The same things were measured in two ways. Each way mixes the same 12 hidden numbers, adds some noise and spreads widely along 6 directions of its own, which tell nothing about the thing.
In the rows, 128 means zero.
Some things both ways: the first way, then the second way.
[141 103 210  91 176 126 101 147 139 182 101 136 103 115 113 118 112 101
  96 174  99 122]
[121 165 117 118 109 156 128 135 127  85 139 141 100 116 139 137 163 144
 109 113 109 182 137 155 108]

[144 120  82  97 104 163 139 107 140 185 105 147 115 114 177 119  76 149
 177 109 107  94]
[103 182 141 170  83 124  62 107 157 114 119 108 178 135 131  89 126 192
 122 123 116 114  96 166 135]

[ 80 157 107 123 124 163 121 114  69 141 140 128 155 104  98 103  97 146
 105 147 181 107]
[114 117  85 128  83 171 118  98 133  98 132 146 122 121 114 114 136 135
 140 148 115 157 125 130 139]

[144 128 134  97 161 117 127  95 132 155 113 142 135 126 129 161  93 110
 156 136 143 170]
[ 78 143 148  86 107  95  84  74 175 154 118  48 152 147 134 102  87 149
 106 109 135 154 140 130 123]

[ 98 179  93  91  73 137 144  78 115 111  79 164 146 110 176 104 153 164
 219 103 166  84]
[ 96  61  94 111 122 140 118 124 109  79 107 109 102 127 119 118 113 153
 169 101  97 148 119 115 161]

[160 113 131  98 126  97 142 160 116 124 136 131 130 156 119 156 136  92
 117 150 100 155]
[109 118 105 115  98 130 138 110 139  70 131 114 126 124 109 155 147 121
 124 106 118 182  96 141 109]

[101 121 252  90 198 133  90 168 159 120  78 124  90 141 142 121 138  90
 105 161  91 130]
[139 172 156 119 113 132 132 102 116 119 146 154 105 130 129 158 138 167
 141 102 133 124 130 146 132]

[ 64 116  79 138 173 130 131 138 125 168 144 130  30 124 113 153  81  89
 125 134 117 171]
[133 134 125 154 116 136 146  84 135 128 168 143 137 132 126 127  92 162
 155 115 141 123 122 111 160]

[147 107 199  89  93 136 121 123 142 123 103 119 142 142 135 142 166 116
  90 155 168  96]
[112 108 134 125 128 127 134  78 134  70 141  93 137 131  78 127 151 150
 197 110 181 150 116 129 113]

[153  95  71 125 151 144 126 121 133 225 119 123 127  89 129  72  58 112
 142 133 119 133]
[140 171  68  92  91 169 107 115 167  92 120 128  98 134 158 142 140 116
  70 126 130 190 133 122  86]

[ 79 103  69 165 108  97 160 112 107 176 160 111 112 101 131 169  99 145
  94 188 197 147]
[112 111 115 144 125 125 109 110 172 146 152 136 164 113 129 128 106 126
 113 149 143 118  96 135 116]

[185 112 122  66 143 163 109 139 120 112 121 119 153 138 126  66 127  75
 147 107  56 112]
[118 117 123  84  96 151 123 127 111  89 153 133  89 101 156 125 129 132
 157 115  96 157 109 156 130]

[136 147  74  75  84 137 160  71 135  98 132 148 180 106 160 144 116 134
 170 105 181 109]
[ 82 131  71  87  82 177 115 152  70 101 191  94 106 122 182 120 151 169
 169 156 144 175 114 198  97]

[109 116 113 123 172 111  96 131 119 205 102 146  69 115 107  76  96  99
 118 132 130 164]
[144  71 118 172 170 164 172 137 130  87 126 124 107 112 149 103 118 145
 144  77  67 130 138  87 127]

[144  76 107  98  98 184 119 113 126 157 149 108 112 111  98 107  75  92
  97 166 137 137]
[ 76  53  90  87 128 169 158 103  98  32 170 129 101 124 107 104 115 124
 209 114 138 168 141 102 147]

[155 116 129  88 164 148  82  99  94 100 131 113 132 142 122  99 100  86
 129 160  98 163]
[ 87 152 105  80 123 128 116 107 126 104 161 126 115 147 162 148 121 141
 144 131 141 174 105 173 100]

[122 100  37 151 122  88 153 124 108 177 159 113 124 113 127 135 120 114
 101 160 184 117]
[163  89  92 200 138 134 149 139 159 113 163 139 159 108 177 117  91 131
 107 106  80 104  69 120  72]

[133 132 134  87 110 148  90  82 100  69  82 117 134 143 201  97 169 125
 180 140 112  92]
[ 94 154 145  82 139 126 120  92 103 125 143 175  90 132 119 135 121 160
 161 137 143 153 158 160 156]

[ 93 166  98 100 112 121 160 104 136 152 105 160 126  87 152 115 115 142
 149 100 164 106]
[117 108 115 104 106 144 127 114 142 107 149  89 121 114 146 116 112 138
 130 117 138 139 121 124 115]

[171  98 119  80  81 146 129 107 128 115 115 118 196 127 171 148 129 123
 118 129 217  84]
[ 98  89 173 157 117 118 103  97 127 152 169  73 175 110 146  71  74 169
 167 104  96  79 129 144 123]

[144 135 141  61 117 156  92 133  86  47 123 129 167 181 126 116 165  94
 126  94 129 105]
[ 90  88 110 105 119 151 138 106 132  95 137 103 119 101  87 120 152 126
 157 147 166 172 138 124 144]

[164  87 133  84 132 144 103 130 139 196  79 142  93 115 165  86 100 119
 166 128  85  98]
[ 84 145 127 102 111 152  51 138  84 118 146 107 118  98 147 110 142 154
 173 151 131 171 149 210 177]

[127 134  67 130 140 163 119 117 144 143 129 122 117 160 143  70 134 108
 172 105  98  90]
[155 123  85 136 101 155  88 118 126  76 104 133  93 121 135  96 120 167
 162 119 132 138 119 119 134]

[129 129  87  84 146 157  77  85  96 138 115 147 156 115 124  60  92 124
 153 110 159 113]
[131  94 111 125 120 122 131 112 100 149 158  89 116 136 172 115  68 179
 150 102 120 105 132 125 110]

[117 148 102 118 187 120 111 126 101 163 124 144 118 129 111  78 111 116
 152 116  64 148]
[103  97 126  93 112 125 108 104 135 130 127  98 117 107 134  99 108 138
 140 143 124 142 127 143 118]

[ 94 125 111 124 135 101 138 138 116  92 131 111 118 145 152 134 154 114
 140 137  96 134]
[129 122  74 117 138 143 202 113 200  83 109 203 101 136  94 184 161 100
  41 137 148 169  93  75  69]

[112 108 128 129 125  93 136 109 136 112 143  95 120 144 123 183 132 111
  94 155 197 122]
[124 159 152 153 132 124 103 139 177 206 137 156 138  98 185 116 106 158
  74 150  86 109  95 155 153]

[122 127 149  57 108 186 119 123 130  54  72 115 160 116 206  75 148 129
 209  86  64  77]
[107 141 113 114 107 119  83 128 192 129 142 160 158 124 141 192 158 119
 122 146 145 117   5 161 122]

[122 115 109 112 110 128 131  99 113 160 126 132 150  95 140 115 119 128
 107 162 189 118]
[111 108 114 117 127 162 113 137 138  94 157 121 120 102 146 112 138 127
 138 118 119 153 136 134 112]

[107 126  25 131  77 100 150  98 143 121 112 127 118 136 187  94 128 145
 185  86 130 150]
[144 156 133  63 130 144 166 102 155 150  82 187  35 122 112 169 134 144
  65 133 149 141 176  73 160]

[119 156 119  75  73 104 142 115 127  75 139 146 132 145 144 164 133 139
 100 135 185  81]
[ 96  96 123 130 109 109 140 126  64 107 172  95 136 122 148 113  69 181
 166 120 135 108 102 173 130]

Other things, the second way, with their names:
(350): [113 122 160 104 105 150 136 120 103 139 152 129  96  85 113 121 134 146
 142 131 129 139 173 138 175]
(394): [116  91  89 137 114 166 113 165 129 104 154 115 129  96 161 119 143 142
 133 130 113 122  93 142  99]
(192): [129 117 158  97 140 105  48 124 162 183  89  74 113  93 146 125 102 135
 114 118 129 134 146 136 176]
(340): [ 99 186 118  49 145 168  55 126 169 150 102 176  69  98 135 167 182  93
  89 173 143 228 182 154 199]
(171): [107 169 129 108  96 165 127 113  98 156 190 169 106 122 182 124 105 160
 123 136  87 139 157 166 146]
(15): [101 100  98 122 117 158 128 107  85 101 168 118 128 127 124 141 121 150
 175 138 154 130 129 147 139]
(92): [131 135 136 139 107 132 129 122 127 110 153 108 133 116 128 121 157 166
 152 111 143 132 114 155  71]
(185): [136 104 143  82 102 104 118  75 145 105 101  99  99 126 100 153 100 130
 145  86 142 129 118  97 156]
(108): [110 107 102 174 109 137 193 102 127  84 155 138 145 139 124 102 120 174
 136 126 105 130  85 136  67]
(31): [139  91 164 114 104 100  94 107 172 157 131  89 141  88 138 121  88 136
 138 118 140  73  74 119 150]
(89): [124 118 140 139 123 155 141  83 195  88 163 124 150 109 132 126 122  92
 145  92  95 158  95 101 142]
(236): [ 64 103  92 152 144 152 126 127 148  72 110 123 147 142 122 104 150 169
 145 130 104 153  86 136 124]
(337): [144 174  99 141  87 160 170  99 102 135 143 155 104 158 142 171 145 194
 125 120 113 143 122 138 118]
(21): [117 127 114 112 103 165  78 145 143  97  98 168 106  94 119 112 158 134
 106 138  99 133 132 135 122]
(285): [ 77  92 115  95 122 167 134  89 109  70 140  87 112 132 119  95 144 147
 197 125 116 171 145 143 115]
(81): [105 135 155 124 120 135 110 114 167 146 125  82 135 107 144  88 133 164
 115 136 130 123 128 135 115]
(299): [115 129 109 122 117 148 130  95 110 130 161 113 135 137 131 160 148 164
 174 142 166 127 102 165  97]
(219): [157 177  97  78  62 186 116 133  98  84 151 151  66 110 151 150 163 147
 126 127 147 151 144 148  96]
(62): [ 88  50 125 141 107 147  92 132  91  62 164  86 159  91 109 101 125 147
 229 127 144 107  75 163 148]
(296): [110 100 126 151 118 145  87 131 167 102 131 103 155  79 124  95 155 123
 148 144 116 153  92 162 122]
(49): [128 108  33  82 120 185 191 143  85  34 158 149  54 136 142 171 159 123
 125 118 144 216 141 120  63]
(205): [117 161 130  85 139 134 146  92 145 170 147 154  96 137 161 134 108 153
  94 153 145 134 152 138  89]
(289): [110 149 154 156 101 151 131  91 198 114 139 125 163 115 103 108 155 136
 118 116 115 136 115 107 135]
(324): [119  60 126 135 123 106 174  71 162  87 142  79 159 137  94 115 103 133
 152  99 150 107  95  94  46]
(99): [ 89 117  96 151 133 171  54 143 165  95 112 131 154  99 127 102 168 123
 130 155 108 168 107 161 142]
(361): [ 97 139 157  91 121 131  69 161 177 156  88 131 111  77 120 140 156 117
  49 135 113 143 143 136 165]
(305): [ 88 125 123 111 127 129 124 107 157 124 119 134 123 115 128 108 121 151
 124 168 150 139  94 147 138]
(210): [111 142 118 108 139 153 178 117 182 115 112 181 103 123 104 167 165 128
  57 143 144 137 121  92 105]
(177): [140 170 133 156 109 127 121 115 142 128 126 156 135 141 144 169 151 187
 140 123 128 100  48 160 133]
(13): [111 126 101  46  71 144  75 124 166 108  94  99 100 103  96 175 146  96
  61 135 183 154 138 101 141]
(385): [ 95 104  92 143 124 150 157 100 103  77 149 136 127 147 113 125 137 169
 178 130 133 151 112 141 113]
(329): [ 95 125 102  91 114 155  93 104 153 152 145 163 116 116 155 115 126 135
 147 189 138 134  96 159 130]
(134): [ 63  78  74  86 117 178 165 110 101  83 128 134  86 116 106  94 122 129
 132 166 121 196 170 124 141]

Some of these things the first way, each followed by its name:
[ 83 167  94 120 156 135 142 133 122 149 139 149 148  99 141  75  97 136
 116 133 119 136] : (219)
[109 125 140 123 143 112 105  80 116 113 114 100 148 112 151 117 122 128
 109 160 185 130] : (205)
[124 137  96 118 178 106 107 119  79 116 171 149 154 166 107 120 133  98
  99 148  94 196] : (92)
[ 94 124 129 122 170 132 154 152 132 162 129 135  93 124 127 172 100  93
 120 121 107 180] : (289)
[ 82 119 164 118 127 103 131 141 144 106 118 111 119 132 148 143 113 131
  89 152 148 157] : (210)
[ 79 149 152  98 117 138 102  95  89 125 115 140 151  99 103 120  81 151
 100 151 219 142] : (337)
[166  75 148  78  82 133 118 142 132 116 134 113 153 151 122 144 131 103
  70 138 172 108] : (350)
[177  90  98 121  89 109 154 136 126 153 142 107 157 151 129 145 158 106
 108 138 142 106] : (296)
[ 99 159 141 116 143 102 145 126 111 131 127 144 161 117 125 127 141 135
 103 142 150 139] : (324)
[104 156 194  67  74 157 151 149 158  87  87 142 147 124 173 131 168 141
 124 113 158  38] : (62)
[130 135 190 114 206 116 116 152 148 131 106 121 118 155 114 141 120  71
 122 143 101 195] : (285)
[153  89 149  91 135 106 116 169 144 108 118 122 155 173 163 138 128 111
 123 135 108 152] : (361)
[152 117 127  97 130 137 106 159 122 108 131 119 146 171 108  95 118  90
 113 124 104 160] : (185)
[125 127 190  99 120 129 122 127 157  78 128  91 116 170 115 160 145 106
  90 135 137  93] : (305)
[ 76 151 202 125 181 140 117 159 143 128 109 125 144 131 149 109 141 137
 116 174 116 103] : (21)
[115 118 158  98 120 141 105 139 134  82 130 106 123 166 121 126 109 112
  97 137 130 152] : (177)
